The rows come from 6 hidden closed curves, with some noise, and rows from the same curve form a group. Each curve winds through 6 dimensions. The rows are also pushed far along 4 directions, which tell nothing about the answers.
Some rows, each with its group after it:
[-50 -25   0 -19   0 -18 -21   0  17  23  -2 -38  -7 -11   3 -13   9  17
 -20] -> (2)
[ 25 -12  -4  31  12  -1  41   6  20  -5  -2  13   7   5   0  31  -1 -23
  -8] -> (2)
[  3  10  -1  16  -2  -9   1  -6 -18  21  -5  -5  13   1  11  -6  16  14
 -13] -> (2)
[  6  18  11   4 -15  30   1 -14 -30  32  -2   1  11  -3  31 -24   9  14
  20] -> (1)
[-29  -4  21 -18 -34 -14 -60 -20   2  -8  11 -42  -9 -10  20 -24  10  61
  -1] -> (5)
[ 49  -4  -9  31  18  20  71  15  -5 -10   1  50 -35  29 -22   8  -6 -35
   9] -> (4)
[ 42 -24  -5  -3 -16 -17   7  19 -22 -14  27  13 -32  71 -31  -5  27  23
  32] -> (1)
[ 14   7  16   4   7 -16  -9  -8  -2   0  10   2  23   0  -4 -14 -21  16
 -17] -> (4)
[-52 -48 -25 -53 -19 -13   4  42 -24  28 -16 -43  -2  -5  28  15  15 -14
  11] -> (2)
[ 22  19   4  29  -1   9  -1  -8  10  -9  -4  -2  15  -7   3  18 -11 -13
  -5] -> (2)
[-14   7  -5  -4  -6  16  18   0 -35  14 -23  -4   5   2   6   8   9 -15
  15] -> (1)
[ 10   2   0   3 -25  -4  -4  11 -39  13  -3 -18 -21  46 -25 -13  15   4
  14] -> (4)
[ 21  20  18  16   6 -32 -47 -31  25 -19  23   9  43   0  -7 -16   2  38
 -23] -> (5)
[  7  47  36  27  -5  20 -31 -53   2   6   2  -6  29 -26  19  -4   0  47
   4] -> (4)
[-10 -16 -26 -22  -5  19  35  18 -29 -16 -29   2 -19   8 -17   8   8 -34
  11] -> (1)
[  2  29  17   4 -15  -8 -55 -22 -11   3  11 -19  15  -8  16 -23  -3  40
  -5] -> (2)
[ 37 -25 -18  13 -10 -26  23  35 -18  16   8  -4 -26  82 -62  -5  35  -8
   5] -> (2)
[ 42  35  21  42  30  16  21 -35   5 -19  10  40   0  16 -34   3 -16   5
   3] -> (4)
[-21 -10  -7 -26  22 -12 -15   1  30  -9   5 -18   7 -39  -1  -7 -17  22
 -31] -> (0)
[ 25  65  34  40 -10  58 -23 -72 -13 -12 -11   4  30 -31  27 -25 -19  25
   6] -> (5)
[  5   3  16  16 -13 -22 -18 -10  -2  -8  11  -3 -18  28 -18  -4  18  29
   2] -> (1)
[-16   7   3   0  22   7 -13 -26  25   8  -7 -13  53 -44  27  -5 -23  -3
 -28] -> (5)
[ -1   0 -14  -3  -5  17   4  11 -10  14 -11 -24   5  -7  10  13  -3 -15
   5] -> (0)
[-11 -13 -21 -22 -41   8  -2  27 -51   5 -12 -20 -50  45 -14  -6  43   1
  39] -> (5)
[ -1  17  -6   8  35 -28   1  -3  11 -12   4  31   2  -8 -23  -1  -5  -2
 -28] -> (0)
[-40 -45 -25 -35  38 -26  17  23  24  -2  -1  -8  13 -32  21  26 -15 -17
 -23] -> (3)
[ 12   5 -17  -4 -11  35  33  18 -22 -12 -12  10 -50   7 -13  13  12 -12
  29] -> (3)
[ 12 -34 -31 -20   5 -15  11  27  -6  -6   1 -13  14  25 -16   9   6 -15
  -2] -> (1)
[ 38  23   5  20  36 -38 -22  -7  51 -39  12  -3  45 -27 -38  20 -40  13
 -58] -> (5)
[ 20  17 -18  14   8  35  31  -1   1   1 -26  11  22 -12 -13   6  -5 -45
  -7] -> (0)
[ 16  55  48  33  -6  35 -27 -71   5  -9  -7   3  53 -42  23 -30 -28  35
 -14] -> (3)
[ 15 -23 -21   1  49 -39  19  13  36  -8  12  15  39 -12  -9   8 -23 -16
 -48] -> (2)
[ 16 -44 -26   5  37 -14  65  41   8   7  11  17 -48  48 -46  10 -11 -40
  -8] -> (4)
[ -8 -41 -38  -4  40 -39  32  44   7  15   5  -7  -2  13   0  41  -7 -37
 -20] -> (0)
[-28  11  16 -13  -1  12 -19 -33  -9  -6  -7  -8  22 -39  38  -3  -5  30
   5] -> (3)
[ 13  42  11  37  35   5  14 -33  -7 -15  -3  37  -6 -10 -11   2 -14   3
 -13] -> (0)
[-23  10 -15 -18  16 -22 -35   4  20 -12  -4 -18  25 -38   0  12 -13  -2
 -29] -> (5)
[-10 -18 -24  -3  19  -2  29  27   6  13   1   2 -39  14 -16  29  18 -15
  11] -> (4)
[-14   3 -10  -1  51  -7  -3 -17  41 -27   3   9  33 -52  18  31 -37 -16
 -28] -> (1)
[ 25  28  -7   9 -11  32  28  -2 -29 -13 -21  25 -16  10 -28   1  24  -5
  21] -> (3)
[  9  -6   5  17  41 -13  20   3  42  -2  13  25  10  -7 -16   2 -43 -35
 -31] -> (3)
[ 20  31  35  42 -18  -7 -18 -27   0  10  10   2  -9  18 -12  -6  20  44
   2] -> (2)
[ 15  10   8  -7  20 -17 -26 -13  20 -25  20  10  31 -19   2  -1 -22  24
 -14] -> (1)
[ -3   7 -24  -8  25  51  53   7  -3 -15 -25  25 -31 -29  -8  12 -16 -40
   9] -> (0)
[  3   4 -14  -7  15  12  11  -4   1 -27 -13  -6   5 -29   1   8 -21  -5
 -16] -> (5)
[ -1  -3 -15 -15   4 -29  -9  24   5 -15   1   8  10 -13   0   9  -6 -12
 -17] -> (4)
[-37   0  -4 -13  68 -18  -5 -17  51 -10   1   3  43 -68  10  19 -49 -10
 -49] -> (4)
[ -3  13 -20  -5  24  36  15  -7  -5   6 -16   1  34 -40  32  14 -23 -33
   0] -> (1)
[-27 -11  -1  -6  11  23  20 -14  -9   7  -9  -2 -20  -8  15  -4  -1  -1
  10] -> (4)
[-14  14   7   5  14   7  13 -15  -6  15 -12   8   5 -11  -6 -10   2   5
 -10] -> (2)
[-47 -22 -20 -44  11  -9   3  33   6   8  -5  -1 -28 -20   0   1  -1 -19
  -2] -> (3)
[-12 -33  -3 -16  -6   5  13   6   3   5  -1 -18  -8  -3  16 -12  -2   7
  -4] -> (3)
[ -2  71  23  11   8  54 -11 -59 -18 -23 -36  16  59 -71  23  -1 -35  -5
  -4] -> (5)
[ -3 -29 -18 -20   8 -19   2  31  10  -1  13 -24 -30  12 -19   6   2  16
  -6] -> (0)
[ -1 -19 -18  -1   1  -1   9  14   0  18  -6 -16  14   4  13   9   4 -22
  -5] -> (0)
[-18 -23  -1 -19  15  -7  -1   2  26 -10  10  -4  -7 -27  20  -2 -15  14
 -13] -> (3)
[ 39  33  26  41 -17 -17 -30 -24 -14  -3  23   8 -17  47 -25 -18  21  45
   8] -> (0)
[  1  -5   3  -5 -32  -7 -12  11 -39  16  -1 -26 -23  44 -16 -20  17  12
  15] -> (4)
[-28 -37 -13 -34   7 -77 -50  30  23  25  18 -51  38   7 -17 -10   6  28
 -46] -> (2)
[ 13 -18  18  22   3 -29  -1  -3   8  12  25   3  -5  49 -16 -11  -3   3
  -3] -> (3)
[ 61  26  17  16 -19  14  -7 -15  -9  -7  12  17  22  18 -19 -43  -1  26
  -1] -> (1)
[-15  -7   8  13   4 -12  -2 -10  -6   7   8   6 -16  24   2   4  11   0
  12] -> (3)
[  6   5  -3  13  31  28  36 -20  12 -13  -9  29   0 -16  -4  -7 -22 -24
 -10] -> (2)
[-21  10   2  -1   7  46  27 -26  -2 -11 -26  14  -3 -36  22   3 -12 -22
  10] -> (5)
[ 33  45  23  34   0  36   4 -53 -14 -25 -13  19  38 -12   2  -7 -15   7
   2] -> (1)
[ 33 -12 -17   0  -9  17  25  26 -32  18  12  11 -35  59 -21  -7  25  -7
  41] -> (5)
[-38 -17 -14 -37  -3 -34 -28  23 -17  15  -5 -39   7   4 -10  -3  -2   1
 -11] -> (4)
[ 33   5  -2  21  -3 -19   0   3 -11   1   4 -12  -5  42 -48  -6  16  22
 -13] -> (0)
[ 45  -5  20  25  -5 -29 -27   0  31 -10  41 -15 -20  37 -32  -7  -2  50
 -10] -> (5)
[-45 -18  11 -35  -7   4 -11   2 -12  17   1 -14 -12 -15  32 -18 -16   5
  13] -> (3)
[-59 -19  -9 -46   1  25 -11  -5   3  24  -9 -21   8 -64  72 -28 -11   8
  -7] -> (1)
[-42 -34  -4 -29 -17 -60 -50  23 -14  26  26 -38 -22  27  18 -13  30  43
   0] -> (0)

New rows. What belongs after each?
[  2  10  -7 -18  34 -13  -3   4  39 -20  -2  10  41 -58  -7   7 -30   2
 -43] -> (3)
[ 16  16  33   5 -41 -25 -70 -34 -15  -6  26 -12  17  34   1 -41  33  74
  13] -> (5)
[-18  15  -1   7  13  34   6 -10  17  17 -19 -18  11 -37  10  13 -23 -28
  -8] -> (5)
[ -2 -38 -38 -20  12 -14  34  54   4  10  -9 -24 -18  18 -34  29   0 -38
 -10] -> (5)
[ 35  34  16  15  28 -26 -48 -35  36 -26  17  -4  89 -33  -4   3 -38  26
 -43] -> (1)
[  3 -37 -13 -23 -33 -21  -3  38 -12  18   7 -28 -28  44 -27 -23  32  17
   3] -> (3)
[ 38  19  -9  23  -1  25  38  14 -15 -13 -17  11 -20  24 -48  23  -2 -31
  11] -> (5)
[-67  29   6  -3   9  63  16 -42 -30  10 -42   7  -7 -56  58  10 -16 -38
  27] -> (3)
[-18   9  19  -8   2  13 -18 -34  -1  -1   0  -4  16 -25  23 -30 -14  26
  -6] -> (2)
[-44  28  21 -25  -6  29 -19 -24 -19   7 -15   9   0 -43  29 -23 -13   6
  15] -> (3)
[  0  10   1  10  14  22  23 -15  15 -10  -9  30 -12 -17  -6 -13  -4 -13
  -8] -> (3)
[-33 -24 -19 -20  30 -49 -12  33  35  17   4 -14  15  -9 -18  13 -15 -30
 -39] -> (3)
[-36 -39 -17 -43  17 -24   9  40  16   9   9   2 -25  -6  -4  -2 -11 -17
  -7] -> (3)
[ 44  64  17  65  47  17  22 -41   0 -23  -3  42  13 -15 -15  24 -36 -10
 -15] -> (0)
[ 16  17  11  28  27   0  17 -25  35 -24  -2  32  11 -27 -13  -9 -20  -5
 -38] -> (1)
[ -4 -14 -18   3  22  -1  30  11  -5  -3  -2   0 -36   8 -13  11   0  -4
  -5] -> (0)
[-42  33  24 -23 -18  23 -35 -26 -22  22 -23 -20  34 -44  27 -28 -18   7
  -1] -> (3)
[ 38 -20 -20  27  35  -4  44  24  44 -17  15  12 -34  18 -41  25 -16 -26
 -19] -> (5)
[-23   3  27 -11   2  -8 -32 -17  -3  18  14 -28   1  -6   7 -25 -24  40
  -7] -> (4)
[ -4 -33  -8  16  23 -24  28  12  19  10  12  18 -21  39 -19   2   2 -31
 -10] -> (3)
[-23 -12   6   8 -10  -4   8   1   3  22  -7 -16 -26   8   2   4  25  11
   2] -> (2)
[-42  -9 -41 -23  31  13  31  22   5   3 -34  -8 -12 -39  -9  15  -7 -43
 -24] -> (0)
[-55 -63 -26 -47  21 -44  -3  38   2  18  11 -40 -36  25 -18  -4  -3  -2
 -13] -> (4)
[-17 -28 -21 -18 -10  28  40  15 -38   5 -20 -15 -29  10  20  20  13 -15
  33] -> (3)
[ -6  -6   0 -23 -28   7 -11   0 -40   9  -9 -24  12  14   6 -16  16  20
  17] -> (5)
[ -4  20  12  15   8  10  -2 -32  -7  -8  -3  10 -10 -10   2 -19   0  23
  -7] -> (0)
[ -7  -9 -22 -20   1  11  17  30 -15   3  -3   2 -38   6  -4  12   5 -17
  22] -> (0)
[-15 -14  -7 -16  13  11  22  20  11   8  -4   9 -23 -11  -4  -8 -24 -31
  -4] -> (3)
[-18   6   5   1  12  14  -1  -9   2  -1  -1  -8 -10 -22  24  19 -27 -10
   7] -> (3)
[ -4  34  26   4 -18  24 -37 -25  -7  17  -6 -40  25 -25  12  -9 -19  26
   1] -> (5)
[-13   3  32  15  -7  -9 -25 -28  -1  17  13  -4   5  16  11 -23  -7  15
   2] -> (3)
[ -8 -22  11 -12 -25 -12 -11  12   1   7   8 -24 -14  26 -13   5  13  15
  17] -> (2)
[-36 -32  -4 -15  -7 -24  -5   7  -8  26   8 -18 -29   9  22 -22  31  37
  -6] -> (2)
[-24  16 -11 -13  42  -2   6   6  34  -9  -9  27   6 -50  -8  12 -30 -34
 -27] -> (3)
[ -3 -23  -5   1   6  -1  21  -3 -10  -8   1   6 -24  25  -9 -13   1  -4
   1] -> (4)
[ -5  16   8   2   1  23   1 -25  -7  -9  -8  -2 -15 -16   1 -18  -2  24
  -2] -> (0)
[ 10   8  -5  10  18  34  50  -1  -6  -7 -15  34  -7 -22  14   6 -20 -33
   1] -> (4)
[-16  34   2  -9 -15  27 -20 -13 -27  15 -24 -11  29 -29  18  -7  -2  -9
   7] -> (0)
[ -2  -3  -8  -4  13 -13  14  11   7 -18  -4  16 -14  -2 -24   8  -4 -10
 -10] -> (1)
[-15  36   0  -5   2  24  -8 -18 -29 -20 -17  15 -13 -10  -8   6  -5 -11
  20] -> (4)
[-15  13  17 -36 -36  14 -68 -15 -26  17  18 -35  15 -17  50 -40   3  59
  26] -> (1)
[ 16  22   8   2   8  -6  -4   6  -1  -9  12  21  -9  -5  -9   7 -11   8
   4] -> (4)
[-35   7  -6 -24  10  34   3 -13  -8   1 -20  -4  -3 -32   9 -12 -20 -19
   3] -> (2)
[-42  -3  -6 -30  19  -3  11   4   9   5 -22   6  20 -55  14  -8 -19 -15
 -33] -> (1)
[ 83  -3  13  54  -5 -19   9  -8  11  -2  34  18   5  81 -51 -15  23  23
   1] -> (5)
[ -6  50  23   9  15  30 -25 -57  25 -18 -15   4  49 -73  15 -24 -31  22
 -33] -> (0)
[-11  22   9  -5   0  11 -20 -19   2   2  -2  20  27 -30  30 -15  -5  -3
   0] -> (0)
[-11  21  21   8  11  10 -24 -38  17  -3   0  -6  14 -20  -7 -27 -17  19
 -18] -> (2)
[-44 -33 -17 -26 -12 -28   0  35 -15  36  -5 -30 -26   5  16   8  34  12
   0] -> (2)
[-27   0  19 -28 -26  -9 -56 -12 -20  42  13 -40  36 -17  54 -35   9  56
   5] -> (1)
[-23   9  -7   2 -11  38  24 -14 -41  26 -37 -12   2 -10  17 -10  13 -18
   9] -> (2)
[ 10  -2  18  15  20 -16 -15 -23  52 -13   9 -10  47 -16 -15   4 -30   3
 -36] -> (2)
[ 26  -2  -1  13  -6  -8   8   6  -1 -25  16  31 -36  27 -10   1  17  10
  14] -> (4)
[-19   4   1 -16  23 -12 -11   9  17  -2  12   6 -14 -26   5  10 -20   8
  -6] -> (4)
[-12 -10  15   1 -40  44  23 -13 -37  15 -20 -15 -37  35  -5 -14  26   2
  45] -> (2)
[-25  10 -15 -35   5  44   9  -5  -9   7 -31  -4  32 -66  37 -25 -26 -23
 -13] -> (1)
[ 58   0 -24  49  73 -10  57  -2  54 -28  10  54  16   9 -51  11 -32 -51
 -51] -> (2)
[ 10 -38 -21  -1  40 -12  43  37  44  11   9  -1  -4   3 -27  28 -24 -36
 -22] -> (5)
[ 21  -2   9  35  40 -43 -12 -15  68  -9  25   3  25   1 -40  -2 -17  11
 -57] -> (2)
[-26   7   1 -24  -2   3 -13 -12 -10 -11 -19  -8  29 -34  11   0  -6   3
  -6] -> (5)
[ -9  19  34  -6 -30  -4 -50 -26   2  12   8 -18  15  -8   4 -49   2  46
 -10] -> (3)
[-15   6  29   6 -29 -15 -58 -33  -2   9  13 -40  14   3  22 -20  12  59
  -1] -> (3)
[ 39  22  16  33  16 -40 -29 -10  24 -10  21   0  31  15 -38  -6 -23  15
 -39] -> (4)
[ 43  35   1  29  25  -5  -9 -23  14 -24   0  11  54 -15 -20   3 -23   1
 -34] -> (5)
[-35   1 -16  -4   8  30  20 -10 -29  12 -29 -16 -18   4  -8   7   4 -26
  13] -> (4)
[-22  21  -6 -14   5   9 -11 -11   8  -1 -25  -7  32 -49   3  -5  -1  -1
 -25] -> (3)
[ 10  11 -40   1  41  32  50   3  -4 -34 -24  45  -5 -25  -4  20 -14 -56
  -3] -> (5)
[-32 -24 -23 -26   7  17  22   6   2   4 -21 -10  -9 -22   5 -14   6 -12
 -12] -> (0)
[-21 -19 -11 -37 -12  15  -7  17 -12  18  10  -6 -29  -8  34 -23   8  14
  21] -> (1)
[ 26  31  16  35  -7  -6 -10 -14 -26   0  17  25 -26  38  -7  -3  15  16
  21] -> (0)
[-29 -16  13  -5 -12 -24 -35 -11  15  18  10 -37  -5   8  -5 -25  14  37
 -16] -> (2)
[-37   3   0 -22   2 -11 -16   7   0  16  -6   1   0 -12  -5 -14   2  -9
  -6] -> (3)
[ 17 -45 -29 -24   4 -49  -2  59  10  -2  34 -11 -45  54 -41   9  17  11
   3] -> (5)
[ -1   2 -11   1  27  12  10 -12  13 -28  -1  13   3 -21   9  21 -19 -14
   0] -> (1)
[ 55  25  20  26 -25  33   5 -26 -27 -35  13  30 -33  42 -20 -22  12  27
  39] -> (1)
[ 40  -4  25  28  12 -29  -2  -1  25  -2  36  23  -4  42 -33 -17 -20   9
 -11] -> (3)
[  6   6  13   1 -47  16  -4  -5 -62  23 -12 -24 -13  44  -4 -28  24  18
  30] -> (4)
[-20 -29 -27 -12  19  12  46  21 -12   5  -6  20 -35   4  19  13   4 -33
  15] -> (0)
[  0   2  -5  -9  -5   9   9  -1 -33  10 -11   0  14   1  15 -10   4   2
   7] -> (2)
[-10  22   5   0   7  29  32 -11 -12  -2 -28  28   4 -34   3 -12 -12 -20
  -9] -> (1)
[ 75  21   4  44  48  -3  40 -14  37 -27  16  61  39   0 -33   1 -29 -16
 -32] -> (1)
[-11 -21 -19 -19  -2  -5  18  38 -14   1   5   7 -61  22 -11   4   5 -16
  18] -> (4)
[ 28  41  18  46  20  13  12 -42  -1 -20   2  39  -6   1 -16 -14  -4  13
 -10] -> (0)
